The rows come from 4 hidden closed curves, with some noise, and rows from the same curve form a group. Each curve winds through 10 dimensions. The rows are also pushed far along 5 directions, which tell nothing about the answers.
Some rows, each with its group after it:
[  7  -2   6 -19  -2   7   5 -10   2   9  -7   1  -2 -19   9  13  18   6
  -5   7   8  18   7  16 -17 -16  17] | C
[-14  -3 -12  13  -2 -12  -2  -1   2   3   5 -13  -1  10  -3 -21 -16  -4
   6  -2 -13   9  10 -10  22   7   0] | Q
[  4  15  21  25 -21   3  -8   4   4   2  -4  26   3  13  10   3  -1 -10
 -10  -4  20 -15  -5 -10   1   5   3] | D
[  6 -22   2  -9   7  -5  -3   9   7  -8   2   6  -7  10 -11  24 -10   8
  -4   6   3 -32   1  -3  -1  -4 -16] | L
[ -4   9  22  10  -5  -8   5   3   1  -3 -11  12   9  -4   3  15   0 -12
 -10   7  16 -23   0   2  -5   5   0] | C
[  3   8  14  34 -22  -8  -7  16   4  -1  -2  10  -1  18   5  17 -14   1
 -15   2  16 -39  -4  -8  -2   1 -14] | D
[ -6  -7  -4   1   3   1   4   6  -2  15 -13  16   4  -6   3  15  -8  -4
 -17   3   5 -17   2  -1  -9  -9   3] | D
[ -8  -1  -1   7  -3  -2  -4   0  -8  10   5  -3  -1   5   2 -15  -1   6
  -1  -8   6  10   3  -6  14  -8  16] | L
[ 11  -8  12   5  11   3 -10  -5   2 -16  13  -6  -8   9 -11  -3  22  26
  10   7   1  23 -16  -3  18  -1   0] | Q
[  2  -3  -3   1   1  -8   5  -2  -1   9   9 -12  -7   9  -6 -29   1   4
  14  -7   1  15  -1 -10  17  -3   1] | C
[  8  -6   8  -2  -8  13  -4  -7   1   5  -5   6  -4   3  -1  -6   2   5
   0   3  10  12   0   1  10 -12  11] | C
[  0   0   3  19  -6  -1  -8   7  -8  -3 -11  12   3  10   0   9 -17  -5
  -8  -4   4 -31 -11  -8  -3   1  -5] | D
[ 19   2   7 -18  -8   8   6 -16   6   6   0  13 -10 -16   5   4  31  21
 -10   9  10  24  -8   1 -20 -18   5] | L
[ -3 -27  -2  18   0   2   1  13  11  16  -3 -12   2  27  -2 -16 -20   6
  10  -8  13  -2   2 -10  26  -1  -4] | C
[  3  -6  17  13  -9  -4 -10   1   8 -13   2  -8  -1  20  -2   1 -13   0
  11   2   9 -15   0  -1  15   8  -6] | C
[-17  22 -16  -8   4  -6  -7  -7  -3 -17  25   3   6  -6   3  -2   7 -18
   1 -10 -26  10   9  -6   0  27   0] | D
[  8  -9  -3 -12   8  15  14  -3   6   7 -18   1  -7  -8   1   3  11  20
  -2   2   1  21 -11  14  -9 -14  11] | L
[-10   8   0  38 -18   1  -2  10  -2  12  -7  15   7  14  11 -11 -20  -1
 -13 -13  13 -19  -1 -15  10   3  -3] | D
[  4 -13   2   0   6  15   6   2  -1  10 -17   3   2   2  -2  -4 -13   8
  -4   1  11  -8 -11   1   8 -11  -3] | Q
[ -1  -7   4  20  -5  -1   4   6   2  14 -14  -9  -6  19  -7 -23 -22  -1
   7   4   6   1  -3  -1  26  -8   7] | L
[ -1  18   4 -17 -13   7  -6 -15  -4  -4   2  11   6 -15  12   4  10 -24
  -1  -6  -1   8   9   7 -16   8  15] | C
[ -3  25   3  -5  -2  -2   7  -1  -9  -3   0  19   5 -16   1   2  -1 -21
  -8   3  -1 -16   7   2 -11   3  -6] | Q
[  8 -13  14   4   1  -8 -20  -4   6  -8  18 -11  -8  15  -6  13  16  10
   5   9   5  10  -7  -5  12   2   7] | L
[  4   1   1  -4  13  -8  -9   6  -5 -28  20   0  -5  -1 -16  25  15   7
   0  11 -14 -10  -1   4  -5   5 -13] | C
[-13 -12 -10   2  -3  17  19   5   4  21 -31   9  14  -4  11 -10 -25  -5
  -7 -14   9  -6   6   2  -1  -1   5] | C
[  1 -21  11  18   1  -9  -8  17  10  -3   7  -9  -1  29  -5  10 -17   5
   9  -2  14 -30   1  -6  14   4 -15] | L
[  7 -19   5   1  10  -7 -15 -15   4 -15   8 -13  -4   7  -8   5   5  12
  13  15  -4   6  -8  -5  10   4  -9] | L
[-18 -10 -19   2  17  -2   4   6 -12   8  -3  -9  12  -7   3  -3 -18  -4
   6   1 -13  -3  13   2  -5   1  -7] | D
[ 16   0   6 -13  -5  11   5 -11   4   4 -12   8 -10 -16   5  12  20  16
  -4  11   4  21  -1  17 -23 -22  12] | C
[ 19  13  21  -3  -6   9   4 -12  -4 -10 -16  14  -9 -10  -2   7   8  13
  -9  11  14  -9 -19   9  -6 -14   0] | Q
[-12   6 -19 -20   3  -4   8  -5   2  -5   1  17   4 -12  -1 -12  -1 -20
   4 -15 -21   9  14  -2  -8  12   5] | Q
[  4  -1   0 -14   6  -3   2   1   3  -6  12   9   0  -6  -5  12  11  -4
  -2   7  -1  -6   4  -2  -9   5 -15] | L
[ -4  -3  -1 -10   2   3   3  -6  13   1   1   3  -3   1   2   0  -1   5
  -3   0  -1   6   5   2   7   3   5] | D
[ 11  -9  14   4 -10  -2  -8 -11   9   2  11  -6 -11  18   3 -20   3  14
  18  -2  13  17   2  -6  12  -7   7] | L
[ -7  -6 -15  -5  13   0   0 -12  -2   8   2 -26   0  -3   3 -22  -3   1
  20  -1 -15  31   4   7   8   2  10] | Q
[-12   4  -4  -8   9 -11  -7   2  -6 -11   8  -6   1  -6  -3  24  -3 -13
  -1   7 -15 -12  12   9  -5   7   3] | L
[ -6   3   3  -3  -1  -1  11  -1   0  15  -5   4   4 -13  10  -2  12   0
  -6  -5  11  10   7   6  -8  -8  15] | Q
[  2  19   2 -16 -10   2  -2  -6  -7  -9   4  23   3 -17   2  14   5 -15
 -15  10  -4 -12   7  -4 -22   3  -9] | D
[  3 -19   2  -8  17  -8  13   1   9   3  -5 -24  -8   6 -14  -9   1  17
   9   6   1  11  -8   5  19  -5   1] | C
[  1   1 -14 -20   6   8   3 -15  -7  17  -6   9  -1 -15   3 -22   7 -10
   5  -7  -7  28  -2  -2  -6  -7  16] | Q
[  8  -7   5   8   1   1 -11  -8  -2  -8   2  -7  -6   5  -3   3  -6  20
   1  14   2  -6  -8  -3   7  -7 -12] | Q
[  2 -13   2 -15  13   2  10  -8   2   6  -7   0  -6  -9  -3  -5  -3  14
   8  11   2  10   6   9  -1 -15  -1] | D
[ -1  -3  11  11  -7   0  -6   3  -1  12  -6   7   4   3   6  14   5  -8
 -12   3  16  -5  -2  -1   0  -5  14] | L
[  2   9  -2  13  -6  -5  -9  -6   1   6  15 -10  -5  14   2 -27   9 -11
  20  -4  -8  33   0  -9  11  10   9] | D
[-15  -7 -10  10  12   8  15   8  -3  21 -15   5  13  -6   9 -17 -12  -4
   7  -9   1  10   9   4   1  -2   5] | Q
[  3   2  15  13  -9  -8   3 -10   4  14 -15   0  -2   2   5 -16   1  -7
   4   4  11  12  -4  -2   4  -5  15] | C
[ -3  -2 -22 -34  12  -5  -6  -4  -4 -17  20  -5   1  -6  -4  14   2 -14
   6  -6 -27  -7   7  -2 -18  17 -12] | D
[ 18 -11   6 -16   2   1  -3  -6   9 -14  -2  -5 -15   8 -10   9   1  18
   7   5  -2  -7 -13   4  -4  -5  -9] | D
[ 13  17  12  -8 -18  -2 -16  -9   1 -16  14  14  -8   1  -6  11  14 -15
  -9   8  -1  -5  -1  -8  -4   6   0] | C
[ 13   7   9   8 -17   6  -6  -8   6   8   7   9  -6  -1   9  -6  23  15
  -8   4  11  25  -6  -8  -5 -10   6] | Q
[ -8 -14  10  27  13  -5 -10  13  -1  -9   5  -7   6  20 -11   1 -11   6
   8   5   4 -12  -4  -6  30   9 -10] | Q
[-16   2 -10  16  -3 -10 -13   7  -4  -1   4  -8   9   9   2   7 -15 -27
   2  -4 -13 -12   8  -5   3  17   1] | C
[  6 -20   7   3  12  -2   8   1   4  10 -15 -21  -6  10  -5  -6 -18  13
  15   6  11  -9  -6  10  12 -14  -2] | Q
[ -5  -6   1  22  -5  -1  -7  15   5 -11  -4  -2  -1  22  -4   8 -27   5
   1   1  -5 -26   2  -1  10   7 -13] | L
[ 15  -5   5   5 -15  -3 -16 -20  10 -10  12 -14 -14   7   4  -5  11  26
   6  11  -2  22  -5  -7   0  -2  -3] | L
[  7 -12   8  27   7   2  11   9  -1  17 -16   0  -5  14  -7 -25  -5  22
   8  -1  16   6 -15  -4  20 -20   1] | Q
[ -2   4   6   1   4  -3   8   1  -3   6   7  -4  -1   6  -2 -21   2   1
   7  -5   9   6   0  -5  16   0   2] | D
[  0  -7   8  25 -10  -9  -1   1   7  19  -3   4  -8  20   2 -21 -14   8
   0  -3  18  -4  -1 -13  22 -12   4] | D
[-10  15 -19  -8  -9   7   6   3   1   8   0  13   6 -13   9   8  -3 -21
 -14  -1 -15   5  14   0 -19   9   0] | L
[  9   2  -2 -20  -3   2   7  -1   9  -3  -1   1  -7  -3  -6   9   7  -7
  -5   2  -5   1  -3   3  -8   3  -1] | C
[  2   0   5  -8   3 -10 -11  -4   2 -15  16  -6  -9   7  -5   7   3   1
  13   4  -8   0   8   4   1   4   2] | L
[-11 -16 -15 -12  22  11  13   8  -4   6  -3  -7   6  -7  -5  -5  -8   5
   9  -3  -7   9  11  12   7  -7   0] | C
[ 13  11  19  32 -13   2   1  -2 -10  14 -21  24  -4   0   5 -13   0  12
  -7   5  23  -7 -14  -4  -4 -26   4] | Q
[ -3  -6  -7 -13  16  -5  12   0   4  -2   8 -20  -3  -1 -10 -11   7   5
   9   1 -10  18   0   2  14   6  -1] | C
[ -5  -5 -11  -5   1  -6  -5  -3   0   2  17  -4   3   8   3 -20 -12 -11
  19 -10  -6  -1  14 -11   3  10 -10] | Q
[  1   8   1 -13  -7  -7   6  -4  -6  10 -12   5  -3 -12   6  14  -2 -11
 -14  -3   7 -20  -2   6 -17 -10  12] | D
[  2   6  16  -4  -3   7   7  -6  -4  11 -13   4   3 -12   8   3   9   1
  -7   5  18   6  -1  10  -4 -10  16] | D
[ 12 -13  11   5   2  -4   5   2   7   7   2   0  -7   9  -5  -6   4  17
   3   8  16  -1  -4  -5   6 -13 -11] | L

New rows, each followed by its group:
[ -9  -7  -8  15  -9  -1   2  -8  -1  21 -18  -9   2   5  11 -26 -15  -2
   6 -13   2  14   0  -3   9  -7  21] | Q
[ 26  -2   8  -5 -14  -2 -15 -12   6 -12   9  -4 -19  12  -6   2  12  17
   5  10  -1   8 -15  -7  -6  -5  -5] | D
[  2   9  -1  -2   6  -1  -2   1 -13  -5 -10  18   0 -14  -1  21   9  -6
 -14   0  -5 -15 -14   5 -21  -5   6] | D
[  2  13  11  -7   1  -1  -4  -5  -5  -1   4   4   2 -12   3  16  12 -12
  -4  11   3  -2   1   8 -12   0   4] | Q
[ -8 -25 -10  -4  19  -1  11  -5  -1  13 -20  -9   7  -7  -1  -5 -19   3
   8   5   0  -5   2   5   4  -7  -4] | L
[  6 -10  11   8   4  -2   2   4  12   0   3 -18 -11  16  -7   2   5  21
   2   6  10   6 -10   4  21  -4   3] | D
[ -3 -10  10  10  19  -3  -9  11  -2 -21   5  -1   4   7 -15  20   0   8
  -1  11  -1 -18  -7   1  16   8 -12] | Q
[  0  -1   1  17   7 -10 -13   6  -8  -9   5   1  -2  12  -8   6  -1  -3
   5   1  -7 -12 -11  -7   4   6  -3] | D
[ 13  -8  15  14  -8  -3  -9  -4  -4  -6  -5 -10  -8   8  -1   6  -2  27
  -2  10  14 -12 -12  -2  -1 -16  -6] | D
[ 13  12  20   1 -19  -7  -5 -10  11 -13   8   8  -9   0   2   5  18   9
  -5   7   9   6   1  -1  -3  -2   1] | Q
[-10  -8  -6  -9  12  -1  13  -4  -2   8 -18   8   3 -16  -5  -3  -9   1
  -6   5  -3   0   7   6   3 -12   7] | Q
[  5  -7  -3 -17   3   2   3 -11   2   5   4  -6  -4  -2   4 -15  -3   4
  15  -7   3   6   4   2  -2  -6  -1] | Q
[ 11   3   3 -18  15  -4   1   1   2 -16   7   0 -10  -4 -13  23  18  -1
   2  11 -12   0 -10  10 -11   3  -4] | D
[  1 -16   1  -2  13  -8 -15 -12   4 -17  10 -10   1   5  -8  10   0   2
  11  15  -9  -3  -2  -5   6  12 -14] | L
[  1   3  -5 -16   5  -1  -1   2   4 -23  10  10  -4  -7  -3  30   8  12
 -13   1 -11 -18  -4   3 -17   8 -13] | D
[  4  -3  -6 -22   0   2   3 -12   4 -13  -9   1  -7 -17   0  20   7  22
 -15   7 -10  -1  -4  10 -16  -9   1] | Q
[  5  29  11   7 -14  -6 -18  -7  -3 -14  18   4   0  -8   8  22  26 -14
 -11  12  -6   7  -2   1 -17  12   5] | Q
[ 10  -1   8  -4 -10  -4   0 -16   8  -3  -7  15 -13  -2  -1 -14  14  16
   1  -4   3  19  -5  -4  -1 -13  14] | Q
[  7  -5   9   3  -7 -10 -20  -5  11 -27  23  -5  -9  12 -10  12  14  21
  -5  10  -4   4  -3 -11  16   8  -7] | Q
[ -7  -5  -7   7   6  -2  17   7  -6   8 -20  -3   1  -7   2   1 -13  16
  -8  -6   5 -19  -4   7  -5 -15  -2] | Q
[-16   1 -14 -11   9  -4   1   8  -6  10  -1   7   6  -4  -4   8 -14 -33
  -4  -1 -12 -14  14   0  -1   5   6] | L
[ 10   9   6   2 -14   6  -5 -13  -5   6 -16   8  -6 -10   7   0   8  -3
  -2   4   3  12  -5  11 -15 -17  20] | C
[ -7 -12 -10 -19  16   8  21   0   3  15  -9  -1   3 -18  -1  -7   3  12
  -4   3   2  17   9   8   2 -13   4] | Q
[ 10   7  11  13 -20  -2  -9  -7   2   1 -15   4  -7   5   5   7   2   0
 -12  -1   9  -7 -15   0  -6  -7  14] | Q
[  1  -6   6  -9  12 -16  -9   2  -2 -14  14   3  -4   0 -12  18   9  -4
   1   7  -4 -14   1  -2   1   1  -4] | Q
[ -2   6 -13 -18  -7  15   4  -9   7  -4   3   6   1 -10   8  -2   5   5
  -7  -6 -10  18   3  -1  -8   9   0] | D
[  4  18  15  31 -17  -5 -15   5  -9  -7   9  13   0   6   1   9  11  -1
 -12   6   7  -9  -5  -9  -1   0   0] | C
[  3   6  10   7  -7 -13 -18  -6   8 -17  24 -13  -4  16  -9  -3  16  -7
   7   8  -8  16  -5 -14  19  23   0] | C
[  9   2   8  21   2  -7 -17  -3  -1 -14  17   3  -6  15  -6 -11   7   8
  17   7  -4   9  -5 -11   9   4 -11] | Q
[  8  -4   3  12 -13   2  -7  -4   7  -7  -6  -1 -10   8   2   8  -6  23
  -6   7   0  -4  -5   0  -4  -8  -4] | L
[  2  -9   4  15   0  -3   0   3   6   6  -3 -16 -11  23 -11 -23 -17   6
  14   5   1   8  -3  -3  30  -5   3] | L
[-19  14 -12  -3   5   5   1  -2 -11  -3   1  12  22 -18   7   9   0 -32
 -13  -6 -10  -7   4  -5  -8  23  -1] | L
[  6  -3  -4 -23  -1   3  10  -2  10   1   6  -4 -11  -7  -1   9  10  18
  -6   7  -2  14   7   7  -7 -10   1] | L
[ -2  -9   7   7   3  -3  -2  16   7 -16   1  -7   0  15  -6  27 -13   9
  -4   1   5 -33  -1   6   5   6 -13] | L
[ -3   0   0 -11  17   0  23  10   3  -1 -17  -4  -6 -10 -10  23  -5   6
 -14   9  -1 -21  -7  19   0  -6  -2] | D
[-17  10 -13   2   3  -2   0  11  -5   0  14  -6  11   3   0   2  -5 -21
  -7  -6 -10  -5   7  -8   9  22  -3] | D
[  4  10   7   8  -9 -14 -28  -9  -5 -10  25   9  -3  10  -3  -5  15 -17
   6   2  -7   9   0 -19   5  11   5] | Q
[-12 -13  -8  11  16  -8  -3   5  -5  -6  11 -14   7   5  -5   3  -4   3
   5   3  -7  -6   2  -4  12  10 -11] | L
[  1   4   3  -6   3  -1 -14  -7   8 -16  24  -4   1   0  -1   6  13  -2
   8  15 -13  20  12  -2   3  15 -10] | Q
[  3  11   8   9 -17 -11  -4  -9   5  -1  13  10  -7   6   2 -24  10   1
   7  -7   3  16   5 -13   5   0   4] | Q
[  4   5  14   9   0  -9  -2  11   3 -17   4  -1   0   8  -5  26  10  -1
  -7   2   5 -22 -11   2  -4  11  -8] | C
[  4  -4  -1  -5   4  -1   7  -2   5   0  -2  -4  -4  -8   5   6  17  20
   0  -1  -1  14  -3  10 -13  -9   4] | Q
[  7   3  15  25 -14 -14 -12   9  -1  -2 -10  11  -6  15  -7  19  -7  -8
 -18   4  12 -38 -16  -9   1  -6   1] | Q
[  4  15  15  -1  -9  -8 -21  -9  -5 -20  10   4  -5  -8   1  38  20  -2
 -16  17  -3  -7  -4   7 -14   2  11] | L
[ 12   5  12   3 -15 -11 -15 -13  -2   0   5  -4 -12   6   5   2  13   6
  -2   0   9   2 -12  -4  -5  -8  14] | D
[ -5  -3  -5  -3   7   5  17   6   2  12  -2  -7  -2  -3   5 -12   1  14
   9  -7   1  18  11  12  -1 -10   7] | L
[  7  -2  11  -4  -4 -12  -2  -7  14 -14  16  -6 -12   9  -7  -8   9  14
  13   3   1  10   6  -3  10   3  -6] | Q
[ 11  -5  18   5  -5  -9 -10 -12   5   0  14  -8 -11   8   1 -12  26  22
   8   2  14  27  -6  -6  10 -12  14] | Q
[ 11   5   8 -21 -13   1 -16 -13   7 -16  16  19  -6  -4   3  20  18  -3
  -8   4   1  -2   3  -7 -17   6  -1] | L
[ 20   4   8 -10  -6  11 -11 -26  -4  -7  -1   1 -10 -13   4   2  18  29
  -7  13   4  18 -16   2  -9 -17   3] | Q
[-10 -14 -13   6  15  -5  14  12   3   6  -7  -9   3   1   0   0 -12   9
   9  -6  -5  -7   7   7  -3  -3  -8] | Q
[-11   2  -8  19  -8   2 -10   8  -1  -2   1  10   7  18   0  -9 -25 -20
   1  -9  -8 -14   6 -15  12  17  -5] | L
[-17   4 -18  -3   6   5  13   9  -5   1  -6  15   9  -8   2   6 -15  -5
 -16 -12  -8 -20   4  -2  -4   6  -8] | D
[ -6  -3   1  13   3  -3 -11   3   7  -4  18  -9   4  12  -1  -4  -6  -5
  12  13  -7   9  14  -5  14  14 -14] | Q
[ 21 -16  16   2   1   3  -2  -9  17  -3   4 -10 -18  21  -5 -17  12  35
  18  -2  15  22 -15  -1  18 -11   5] | D
[-14  27  -2  13 -10  -2   0   3  -2   1   5   2   8   0   6  -3  -3 -27
  -9  -1  -8   1   6  -1   6  21   5] | D
[  4   8   0  -4   9   0  10   8  -6  -5 -10  25  -1 -14  -9  15   8  -3
 -14   3  -2 -16  -8   4 -15  -8  -4] | Q
[ -2  -4   7  17  -5 -12 -10  -7   2  12  11 -13   1   9   9 -20  11   0
  16  -1   7  28   6  -8   7   0  14] | C
[ 12  -5  13 -15  -2   1 -13 -12  13 -35  10  -4  -7   6  -7  18  10  14
   5   7  -7   0  -7   3   0  15  -9] | C
[ 18  -8  11  16  -4   3  -7 -10   6   7   2 -12 -13   9   1 -13  11  34
   8  17   9  27  -9  -2   7 -19  -1] | Q
[  5  20   4 -15  -3  11   5 -15  -8  -8  -9  17   0 -21   5   1   8  -2
  -7   1  -1   1  -5   8 -15  -3   2] | Q
